The rows come from 6 hidden closed curves, with some noise, and rows from the same curve form a group. Each curve winds through 8 dimensions. The rows are also pushed far along 6 directions, which tell nothing about the answers.
Known rows, each followed by its group:
[-25   5  44  11 -27  35  34   8   3  28 -39  18  -7  30  -9  -3  -6   7
 -11  17]
tivor
[ -3   1 -23 -15  18  20  10  21  27  -3   1  10 -32 -11  -7  14  15  28
 -27  15]
kete
[ -2  -6  68  17 -61   6   3  -3  40 -33 -35  21  29  12 -44   2  13   5
 -21 -18]
kete
[ 45  54  31  25 -24  11  -3   7 -15  10   4  -3  -7   7  -1 -33  20 -44
  -5 -25]
niza
[  7  52  17 -37 -17  43  -4  -7   5  13  23 -22  -5  -3 -72  27   1  -1
 -41  -2]
Keri
[-27 -12   0 -19  51 -29  27 -35 -26  12   9 -30  11  16 -13  -2 -50  -2
  32  14]
kete
[-16  15 -15   2  23  59  51 -56  12  21 -16 -16 -16   5 -47 -43  -1   9
  42  10]
ripal
[-16  -6  44  22  11 -27  14 -54 -60  -8 -13 -29  59   6  -3  -4 -26  -2
  30   7]
kete
[-45 -25  -6  -7  47  -9  46 -74  -5   9 -29 -26   8   0  15 -35 -23  19
  53  46]
ripal
[  1   0  -4 -33  22  26  -7 -28   1   2  10 -10  13   1  -6 -26  -2  -3
  16   8]
tivor
[  6 -12  61  23 -53  -2  -1   2 -16 -29 -26   8  44  22 -13   7 -17 -21
   3 -17]
niza
[-35 -35  34 -30 -30 -12 -10   8  19 -39   5  -4   7  31 -20  65 -43  34
 -42   7]
tivor
[ 40  -6  19  37 -37 -19 -16  12  10 -22   1  24  16   5  -4  23  19 -12
 -20  -4]
tivor
[ 36 -19  29  20 -42 -32 -30 -23   2 -38   2   4  75   0 -17   9   8 -14
  -1  -7]
tivor
[ 55 -28 -48   9  22 -31 -14 -43  31 -40  13  -9  48 -29  22  -7  19 -12
   1  39]
kete
[-18   9   9 -26  -1  13   1   1  -9  37  17   6 -12  14 -45  27 -15   7
   1   2]
kete
[ 20 -18 -14  29  18 -15  22 -28 -18   3 -25   6  36  -1  20 -65   5 -18
  64   8]
tivor
[ 54   3 -60  42  -3  25 -16  28  35 -25 -11  13 -13 -40  34 -45  54 -30
   3 -27]
kete
[ -7  27  -9   2   7 -17 -27  36 -39  18  32  -3  -9 -18  27  15  13   5
 -10 -34]
ripal
[ 18  12 -50 -12  60   4  -2 -25 -25   7  45 -24 -18 -11 -19  -1  -4   9
  20  -1]
ripal
[ 51 -10 -43   8  14 -41 -51  17  17 -53  36  -6  16 -42  23  14  29  -8
 -23 -23]
ripal
[ 32 -12 -46   2  35  -8 -32   0 -25 -18  33  -6  15 -27  30   0  10 -15
  19 -12]
niza
[ 17  -2  -9  10 -12   6 -11  16  46 -24 -18  12 -26 -23   8 -15  32 -10
 -14 -12]
tivor
[ 23 -10  31  22 -26 -45 -38  -4 -31 -54   0 -23  59 -11  30  24  -7 -21
 -21 -14]
niza
[-42  -4  37  17 -61  47  30  -3  34  37 -54  28   3  23 -23 -15   2  -8
  10   1]
niza
[ -1 -33 -37 -15  26  -1  17 -47  37 -23  -4  -8  33 -20 -19  -5   2  20
  15  36]
Keri
[-75  -3  21 -35  37   1  10 -23  -3  25  -6 -19 -26  -9 -30  20 -22  28
   5   0]
tivor
[-27  33   7 -50   0 -18 -23  22 -23  12  51 -15 -19 -18 -10  52 -12   0
 -12 -24]
bog
[ -7  13 -34 -10  39  14   9 -36 -18  35  19  -8  -6 -17 -22 -20  12   9
  41   2]
tivor
[ 20  26  16   1 -16  22 -19  27  -7  -7   7  -9 -10  10 -21  23  -1  -1
 -53 -13]
bog
[ 22 -33 -34  -4  40 -13  -3 -20  23 -42  15 -10  -3  -2  36   9  -8   9
 -12  34]
Keri
[ -4 -21 -25 -14  -4  54  12 -50  65 -10 -13  14  11 -20 -28  -9  30  18
   9  32]
ripal
[ 42   6  41  28 -42 -16 -21  15  15 -49  -6   1  58   0  13 -19   9 -40
 -22 -32]
ripal
[-31 -11 -22 -27   3  62  31 -35  51  26 -15  19 -18  -4 -37  -5  14  27
  15  33]
ripal
[ 35   3 -16  11 -15 -22 -32  18 -19  13  25  16  13  -1  24   8  14 -20
   3  -6]
niza
[ -2  24 -17 -24 -15  48 -14   8  45  14  27  11 -43 -15 -35  22  25  -1
 -20 -18]
bog
[ 21   9  57   6 -30 -15 -18 -12   3 -26   0  -6  21  16   2  -6  -5 -29
 -13 -13]
niza
[ -5 -11 -49 -37  55 -28 -35  22 -11   9  42  -7 -38 -16  17   8  -4  15
   8 -12]
Keri
[ 15   6  54  12 -49  20   8 -21   0 -30  -6  10  57   8 -30  15   2 -14
  -4  -3]
Keri
[-52 -32  -8 -34  10  33  20 -66  56 -20   3  -4  16 -18 -24  18  -4  29
  20  21]
bog
[ 10 -33 -34 -30  41  20 -15 -35  69 -61  22 -20   6 -24  -3  25  -5   4
 -32  21]
niza
[-38 -31 -33  -6  -3  30  10  22  16  19  -4  32 -23   5   4  18   3  33
  15   1]
niza
[ 27  36  -8  14 -12 -16  -6  31 -22  41  13  18 -40   2   8 -33  22 -27
  29 -26]
kete
[-38   8  17  25 -47 -34   7  41 -32  71 -38  22 -36  25  32 -13  -2   2
  16  -5]
ripal
[ -4  45   7  19 -20  27  27  41  -1  35 -13  22 -45 -12  -2  -2  26 -19
  -2 -17]
Keri
[-32   0 -49   2  52   8  27 -26 -23  17 -10 -23 -20 -31  32 -26   5  14
  39  16]
niza
[-12 -22  31  33 -64  14  34  -4  43  17 -47  37  13  38 -10  -1  -1   3
  -4  27]
tivor
[  1   6  47  28 -50 -17  26   2  -8  17 -60   8  43  15  -4 -44  -6 -36
  22   4]
niza
[-27 -20  13  -6 -16 -57 -16  40   8  -9   0  21 -33  -1  24  37   4  35
 -21  -4]
kete
[ 29 -23 -30  41  19   7  28 -28  18  -9 -31  -4  43   5  16 -48   3  -9
  13  27]
ripal
[-62  -3  15  23  -3   6  35   4 -27  54 -43  -2   4  22  22 -25 -23   7
  21   1]
kete
[ 24  43  12   3  17 -11   3 -42 -40   1  22 -38  72 -28  -4 -29   2 -43
  23 -12]
bog
[ -2  -7 -24  51  20 -21  43   1 -31  46 -36   3  21  14  31 -44  -9  -4
  29  25]
ripal
[  5  -4  21  28 -67 -24   0  42   5  26 -19  46  -4  24   8   4  12 -10
   7  -8]
ripal
[-18 -32  13  26 -58 -23  13  37  28  -6 -22  42 -28  41  63  -6  -7   7
  11   0]
ripal
[ 22  16  18  16 -53  38   1  49  27  -1  -8  37 -34  18 -30   6  18 -17
 -16 -31]
bog
[ 19  -3 -33 -22  37  37  -9 -41  46 -30  31  -4 -19 -35 -42  24  29  16
 -13  11]
tivor
[ 12  34 -32  37  25 -22   8  45 -52  43   4   1 -32 -17   9 -13  16 -10
  13 -27]
bog
[-24 -47   2 -44  19  23 -17 -48  41 -51  12 -16   1  12 -11  17 -22  36
  -8  18]
Keri
[ -6  12  32  10  -6  33  41 -21  27 -12 -33  -6   9  -1 -26 -14  -2 -18
  -4   8]
Keri
[ 25  -2  13  32 -62 -14  -2  38  38 -14 -43  26  -8   3  19 -30  24 -26
  -8 -11]
tivor
[ 35  36 -17 -10   5 -23 -21  24 -22  16  44   4 -21 -15 -13   5  19 -21
  13 -25]
ripal
[ -1  -4  -2  14 -24  60  17 -43  53 -36 -27 -10  29 -26 -43  -4  20  -3
 -10   1]
niza
[-60  13  15   8  -3  18  32  28 -32  65 -21  17 -22  18  12  -3 -11  16
  14  -7]
Keri
[-60   8 -18   3  28  46  49  22  10  57 -20  12 -66  15 -11  -2  -9  29
   0   1]
tivor
[ 24 -42 -15 -19  19  11  -9 -49  37 -80  19  -9  30 -17 -22  19  -1  10
   7  13]
niza
[  7  20 -66   4  46   1 -17  17 -23  36  27 -12 -30 -25  50 -23  19  -5
   8  -8]
kete
[-59 -10  48 -16 -31  10  35  -3  13  15 -38   0  20  14 -77  34 -35  15
 -11   2]
niza
[-52   7 -16  10  25  44  48 -35 -13  55 -44   1 -18 -17  -4 -45  18  23
  52  20]
ripal
[-61  11  17 -13  -1  -2  15  16 -45  39   1   0 -48  13 -11  37 -20  37
   9  -8]
kete
[ 11  -8 -42 -47  36  15 -28  17  21 -20  37   2 -54 -16  -2   6   8   9
   8 -11]
tivor
[-12  20   0 -28 -23  49  25  -1  18  18   1   9 -23   5 -48  13   5  16
  -4  15]
bog
[  7   7  35  -9  18 -38   8 -35 -36 -14   5 -36  58   4 -39  14 -37 -10
  -5  14]
Keri
[  4  -7  -8  11  -3 -11 -22  45   1   9  16  23 -31   9   7  28   3   1
 -17 -21]
bog
[-22  19  15 -11  -9  49  36 -10  14   9  -8  10  -6 -11 -38   6  10   1
  14   0]
Keri
[ -3  -8 -35 -10  -2  16 -17 -12  25   8   4   5 -12 -24   0   5  24   4
   6   5]
kete
[ 30  30 -16  36   9 -21 -12  48 -45  27   8   4  -2 -11   2 -10  15 -17
  -6 -34]
bog
[-45 -29 -12 -36  46  19   8 -38  36 -24  -9 -21  -9 -28 -26   5  -9  22
  10   6]
kete
[ 19  -6  15   3 -41  -8 -13  37  27 -30 -22   8   1   0 -13  21   4  -4
 -50  -2]
ripal
[  9 -39  33   3 -10   8  -4 -48  37 -60   5   2  39  13 -33  36 -12   8
 -13  10]
tivor
[  5  12   1   5 -32  22   6  64  20  18  -3  37 -59  18  -2  11   7 -10
 -15 -21]
bog
[ 29  30  -2   1 -36  38 -15  71  27  -7  -8  18 -42  -3  -1   2  28 -12
 -55 -23]
kete
[ 22  15 -47  23 -14  77  14 -10  78 -12 -10  11 -33 -29  -7 -15  50  -5
 -22   3]
niza
[ 28  19  38  -8 -25  52 -12 -21  22 -34  -6 -20  24  17 -46 -26  -3 -15
 -25 -19]
Keri
[ 22  37  15  17 -16 -11   2  19 -10  -6   2 -10   2 -15   7 -13   8 -41
  -1 -27]
bog
[ 45   2 -32  21   8   7   5  12  -2 -20   3   8 -13  -3  15 -26  18  -7
  14  -3]
Keri
[ 19  39  -2 -17   7  -6 -17  31 -49  10  27 -19  -6  -3  -6  14  -4  -1
 -25  -8]
tivor
[-19   2   9 -43  12  23  -6 -30  41 -17   5 -22 -11 -12 -15   1  -8  -6
 -13   7]
bog
[ 22  -4  34  13  -1 -59 -21  11 -21 -41  14  -9  28  -9  30  33 -10 -26
 -20  -8]
Keri
[-57   6 -11 -32  20  39  11 -17   0  29   5  -3 -25 -16 -24  18   5  39
   7   2]
ripal
[ -6  50  44  13 -28  51  36  28 -22  49 -20  13 -26  27 -65 -16  -5 -23
   9 -34]
bog
[  5   7  51  -4 -32 -16   1  -3  15 -32   1  -1  19  13 -40  27  -5  16
 -35  -3]
kete
[-13 -28  -6  59 -51 -15  11  55   9  20 -37  60 -29  17  50  -9  24   8
  25 -16]
bog
[-49  26  32   8 -22  61  48 -11 -14  37 -37  -1 -25  20 -31 -14  -4  20
  10   0]
bog
[-43 -24   9 -45  71   4   6 -69  -1 -31  12 -52  13  -5 -10  16 -42  23
  -3  27]
bog
[-35 -21 -52 -51  66  -6   0 -36  27  -5  37 -17 -48 -28   5  47  -6  41
  -4  40]
Keri
[ 33  -8 -31  20 -28 -12 -26   6  38 -28  -9  13  -9 -27  33 -28  45  -8
   3  -8]
Keri
[-16 -43 -17  17 -24 -10   6  39  24  -8 -16  47 -23  19  52  -8  12  40
  11   5]
niza
[ 31 -14 -17 -24 -14  40  -8 -33  85 -41  11  16 -17 -10 -36 -11  28  -4
   6   4]
kete
[ 20   7 -17  -1  31  -3 -14 -43 -16 -34  12 -41  46 -42 -11  -7   5 -18
   7  -5]
niza
[  5  -5  46  32 -30  -3   7  15  -4 -15 -22   5  21  30  18   8 -16 -13
 -30  -1]
Keri
[-16  -3  40  19  25 -31   0 -31 -64  -7  -7 -28  66  -5   3   3 -19   7
   5  -4]
tivor

New rows. What belongs after each?
[ 16  71  -8 -13   7  77  30  -1 -15  36  20  -2 -22 -24 -55 -12  31 -17
  11 -16]
Keri
[  9  56  16   0  10 -25 -26  40 -61  23  35 -22   5 -14 -16   9  -3 -21
 -17 -54]
ripal
[ 46   9 -28  -2  14   4 -10 -19  19 -30  14 -17  39 -36 -40  -2  17 -21
 -10  -2]
niza
[-47  11 -12 -29  37  -8  20  12  -7  27  12  -6 -65 -11  -6  40 -13  24
  -4  12]
Keri
[-56 -31 -31 -25   5  16  -4   4  22  14  -8  23 -54 -17  15  29  16  53
  10  17]
ripal
[ 22  32 -30   3  -5  38   5  44  11   8  16   7 -56   5 -11   4  12   1
 -25 -17]
tivor
[ 59  -5 -33  -3  36  -5 -19 -42   8  -8   6 -11  17 -14  -2 -45  22 -20
  18  26]
bog
[  5 -48 -12   9  15 -29 -26 -21 -16 -32   9  -2  52  -9  36  14 -11  -5
  22   3]
niza
[-19 -10  70   4 -28 -21   7 -13  -1 -31 -10   2  38   6 -15  46 -21 -11
 -15   0]
Keri
[-50 -28  22   0 -69 -21 -19  67  34  19 -15  49 -45  32  35  38  -1  32
 -31 -13]
kete
[ 28 -25 -58  36 -10   6  -8   8  22  11  -5  36   4 -14  54 -25  40 -10
  27   9]
niza
[ 41  -5 -21 -46  10  17 -41 -32  41 -57  34 -24  19 -31 -28  42  11  -1
 -47  25]
kete
[  4  -2  -8 -40  26  21  -1 -59  44 -14  24 -11  -7  -7 -42 -12   2   3
  22  12]
kete
[-28   2  22  13 -30  26  39  33   5  30 -31  22 -37  46 -11  13 -22  18
 -21  13]
Keri
[-36  37  18   4   4  34  62 -30 -16  33 -20 -14  15  -6 -27 -23  -1   9
  22   9]
ripal
[-51   4  34 -38   4  -5 -17  -8 -40  19  12 -13  -6  -2 -31  50 -20  30
  -6  -4]
ripal
[-13 -25  37 -17 -31 -19 -42   6  41 -47   2   5   1 -11 -15  54   3  12
 -46 -15]
tivor
[ 46  27   2  55 -46  49   8  14  33   9 -21  28   4   1 -18 -39  43 -37
  -2 -27]
bog
[  1  14  29  16 -13  -6  25 -24  -4   2 -22 -14  32   0 -25  -2  -7 -12
  -8  13]
Keri
[ 52 -37  -5   4  20 -45 -34 -41   2 -39  10 -11  56   1  13   0  -4  -8
  -9  34]
bog
[ 22  31  -6  43 -33 -33   4  61 -34  58  -9  33 -34   6  21  -1  25 -15
  -1  -7]
tivor
[-45 -16   8 -14  -5  18  43 -37  43  -7  -5   6  -3   6 -20  -3 -11  21
  32   7]
ripal
[-19 -26   6 -26  -5 -38 -32  49 -14 -10  26   3 -19  28   1  74 -38  28
 -49  -3]
ripal
[ 39  24  15   7 -32  35 -14  13 -21  -7  -5  -7  52   3  -9 -13   2 -35
 -22 -12]
niza
[ -1  59  42 -15   1  60  36  -5   3  11  -9 -22 -12   1 -69  -3  -9 -25
 -24 -11]
Keri
[-29 -28   7  15  -1 -47   1  40 -33   4   5  14 -31  28  23  56 -28  33
 -13   2]
Keri
[ 21  18  36 -17   1  -9  -5 -10 -38  13   7 -18  48  24 -25 -12 -27 -26
   0   6]
tivor
[-45 -15  34   5 -18 -40  -8  -4 -24  23 -15  -5  26  19  24   9 -27   2
   4  -1]
kete
[ 15  -6   0  21 -50  -1   0  19  38  -8 -37  18 -13   7  29 -41  19 -19
   6  -5]
tivor
[-19  15  45   8 -32  13  22  11   7   4 -15  16  -6   2 -19  27   1 -10
 -10  -7]
Keri
[-43  -1 -37 -17  46 -15   2 -10 -40  54  13   0 -31 -22  21   7   9  32
  37  17]
ripal
[ 43  24 -17  17 -14   0 -11  21  -7 -19  13   7  14 -26  30   0  36  -9
 -20   0]
ripal
[ 23 -11 -40 -17  11  28 -31   3  42 -33  35  10  -5 -23  18  19  27   8
 -25  -2]
Keri
[-20  -1 -29 -51  26  29  16 -23  36   7  -3 -11 -26 -18 -31 -10  -2   7
  16  23]
niza
[ -3  12  20 -30  46 -12   5 -20 -40   8  32 -34  13  23 -30   6 -51 -16
  10  -4]
kete
[-29  -2  25 -28  18  -2   6 -24 -30   3  25 -22   2  24 -59  42 -45  23
   1  -5]
ripal
[-11 -11  49  13 -69  40  -1   8  46  -8 -44  19   6  37 -20 -22   0  -1
 -22 -15]
Keri
[  5   2  47  28 -32 -43 -24  40 -45   1 -18   0  17  27  27 -16 -16 -19
  -5 -36]
Keri
[ 21  41  30  -1 -24  48   5   2   6 -22   2  -8  26  -9 -17  -9  17 -15
 -30 -15]
ripal
[-23 -44  36  19 -46   3   8   2   3 -10 -27  28  48  28  -5  19 -18  14
   5   1]
niza
[ 33 -19 -12  -3 -33 -26 -37  61  28 -32  23  26 -29  19  32  29  -4 -12
 -32 -18]
kete
[ 26  25 -22 -55   6   0 -44  35  -4   1  44 -14 -20 -18 -23  39  -3 -22
 -35  -8]
niza
[-52 -26  34   0 -49  43  47 -47  58  -4 -59   9  -2  25 -38 -14 -11  24
  15  23]
ripal
[ 35  -8  61  43 -51 -16   0  15  -9 -30 -35  10  54  34  12 -25 -16 -46
  -5 -18]
kete
[  4  14 -18 -12 -19  -4 -13  26   9  -6  10   9 -35 -15   6   4  25  18
  -8 -10]
niza
[  3  25  50 -21   9  16   8 -50 -48 -10  27 -28  59   4 -53  22 -24 -10
   9  -1]
Keri
[ -7 -61 -20   7   8 -63 -12 -20   6 -29 -15   4  30 -14  58  24  -5  17
   5  46]
kete
[  5  25 -13 -33  49  18 -22 -33  15 -10  30 -32 -13 -39 -36   3  15  -4
 -14 -11]
tivor
[  9  24 -33  12  20  10   7  23  12  22 -14   6 -53 -29  16 -39  37 -12
  10 -13]
tivor
[  8 -43 -12  10 -14   4  19 -34  74 -52 -22  22  17 -16   7 -22  21   3
  28  15]
ripal
[-60 -27  25 -11   3  32  24 -46  19  13 -33  -8  -1  26 -17 -20 -25  29
  19  14]
Keri
[-47 -14   8  32   4  -7  35   1 -39  49 -47   8 -15  32  47 -53 -16  14
  47   7]
Keri
[-26 -24  29  11  -4 -43  17 -16 -18  -3 -23  -8  53   3 -25  19 -30   3
  12   7]
niza
[ 42  37 -20 -20  69   6 -11 -30 -44  -3  47 -37  33 -31  11 -25   5 -34
  16  -4]
Keri
[ -8 -38 -23 -21  42 -51 -29   9   1 -37  16 -17  -9 -12  55  18 -19   8
 -11   7]
kete
[-65 -18  -7 -39  23  -2   8  -7 -14  -1   2 -16 -33 -10   1  37 -23  43
   8  10]
niza
[ 12  -8 -65  21  13  -9  13   6  13  41  -6  33 -33 -20  39 -35  41   4
  49  19]
ripal
[ 35  22 -22  -3  15 -27 -38   1 -37  -8  54 -17  36 -25  40   8  13 -18
  -5 -12]
bog
[ 26  24 -22 -13  50 -36 -11 -17 -49  20  18 -41  41 -31  -8 -13 -14 -39
  14   2]
niza
[  2 -31  22   1  -7 -12 -17 -39  -6 -23   6  -4  68   8  -8  19 -19 -10
   8   8]
niza
[ 35  34 -47  39  40 -14  19  42 -55  41  -6  -1 -12 -18  39 -62  17 -34
  38 -19]
niza
[-19  44 -30 -32  12  43  -3  13 -14  65  21  -1 -56 -18 -41  10  17   4
   6 -13]
kete
[ 12  22   6 -14  21  16 -15 -21 -33   2  20 -28   5   8  -7 -16  -8  -2
   3  -9]
Keri
[-24 -39  71  30 -81 -44 -11 -12  19 -16 -47  16  67  31  15   5 -17 -11
  -7   1]
kete
[-44   6  49  -2 -44  58  29  -6  -1  34 -32  13  20  28 -60   9 -20  -1
   5  -8]
niza
[ 34   9 -14 -45   2  55 -46 -15  19 -41  46 -16   3 -19 -36  52  11   3
 -50   3]
kete
[ 22  25   7  15 -13 -21   0  33 -10  -1  -1   0 -16  -5   6  12   5 -18
 -23  -7]
Keri
[ 30  27 -33  31  24  15  -7   2 -36  16  -7  -7 -10 -28  37 -53  38 -16
  22 -15]
ripal
[ 20  -8  56  25 -51 -20   3  -4 -21 -11 -37   4  74  29 -17  -7 -14  -8
 -16  14]
bog
[-11   4  -3  55  19  26  55 -58 -37  30 -53 -10  38  -7  17 -68  11 -10
  64  21]
kete
[-31   4 -25  21  12  -5  31  21   0  51 -12  27 -62  -6  49   0  18   8
  22  17]
Keri
[-25  -1  -3 -38  73  26  20 -45  -3  -8  21 -34  -6  -3 -10   9 -29  10
   2  23]
Keri
[-11 -35  24  18 -72 -46 -31  53  -5   9  -5  49   3  29  38  48  -5   5
 -11  -6]
niza
[ 41  56   6  20  12  -4   5  29 -69  23  25 -14 -10   7 -36   5  -4 -20
  -7 -29]
Keri
[-37  33  34  37 -14  11  34   5 -42  44 -33  -3  22   1 -10 -33   3  -4
  20 -27]
ripal
[ 57  43  21  29 -44  54  15   7  22 -20 -22  -6  21   5 -22 -25  16 -44
 -38  -4]
niza
[ 10  44   7 -28  11   7  -4  32 -42  29  45  -6 -48  26 -19  11 -22 -11
   2 -25]
ripal
[ 35   0 -32 -37  13  39 -26 -20  21 -41  54  -1  -6 -16 -13  32  18  13
 -11   9]
Keri
[-18  -9  20  15 -28   5  28  22   6  -2 -12  18  -5  30 -19  28 -15  27
 -18   4]
kete
[-14   7 -31   2  56 -75   1   1 -65  14  44 -15  -7 -25  65   0  -4   7
  47  -8]
ripal
[-10 -26   6  13   6 -13  15 -21   9 -25 -28 -13  24  -3  -2 -15 -19 -13
  20  -3]
kete
[-23  -3 -20  -2  21 -10   3  22 -63  40   0  -4   6   5  47  -4 -19   3
  22   7]
niza
[ 48   8 -50  50  -9 -22 -16  26  -7  -9   3  13   5 -36  34 -14  46 -18
   8 -18]
niza
[-10  20  -8 -27  13  38 -11   3 -15  18  20  -7 -27  -8 -22  13  -2  -9
   7 -17]
niza
[ -4  27 -15 -10   2   2 -23  33 -18  19  12  -3 -21 -17  21 -14  18   4
  -5 -26]
niza
[-20  -1  56 -34 -25  -1  -1 -23  17 -10   9  -3  -4  32 -36  17 -26   7
  -3  -2]
kete
[-43   7  37   0   7 -51   9 -19 -46  42  -8 -13  22   8   0 -10 -19   8
  28  -1]
niza
[-45   5  42   6  -3  29  55 -31   0  24 -30  13 -12  22 -42 -17  -4  32
  32   8]
kete
[  9 -23 -14  51 -33  26  18  -1  54   3 -35  40  -2   3  15 -27  32  -8
  13  -1]
bog
[-48 -23 -36  15  31 -25  31   5  12  33 -27  11 -57  -7  81 -29   1   6
  40  20]
bog
[ 19   1 -50   5  19  46  21 -28  62  10  -9  14 -41 -18  29 -41  38  -9
  16  34]
Keri
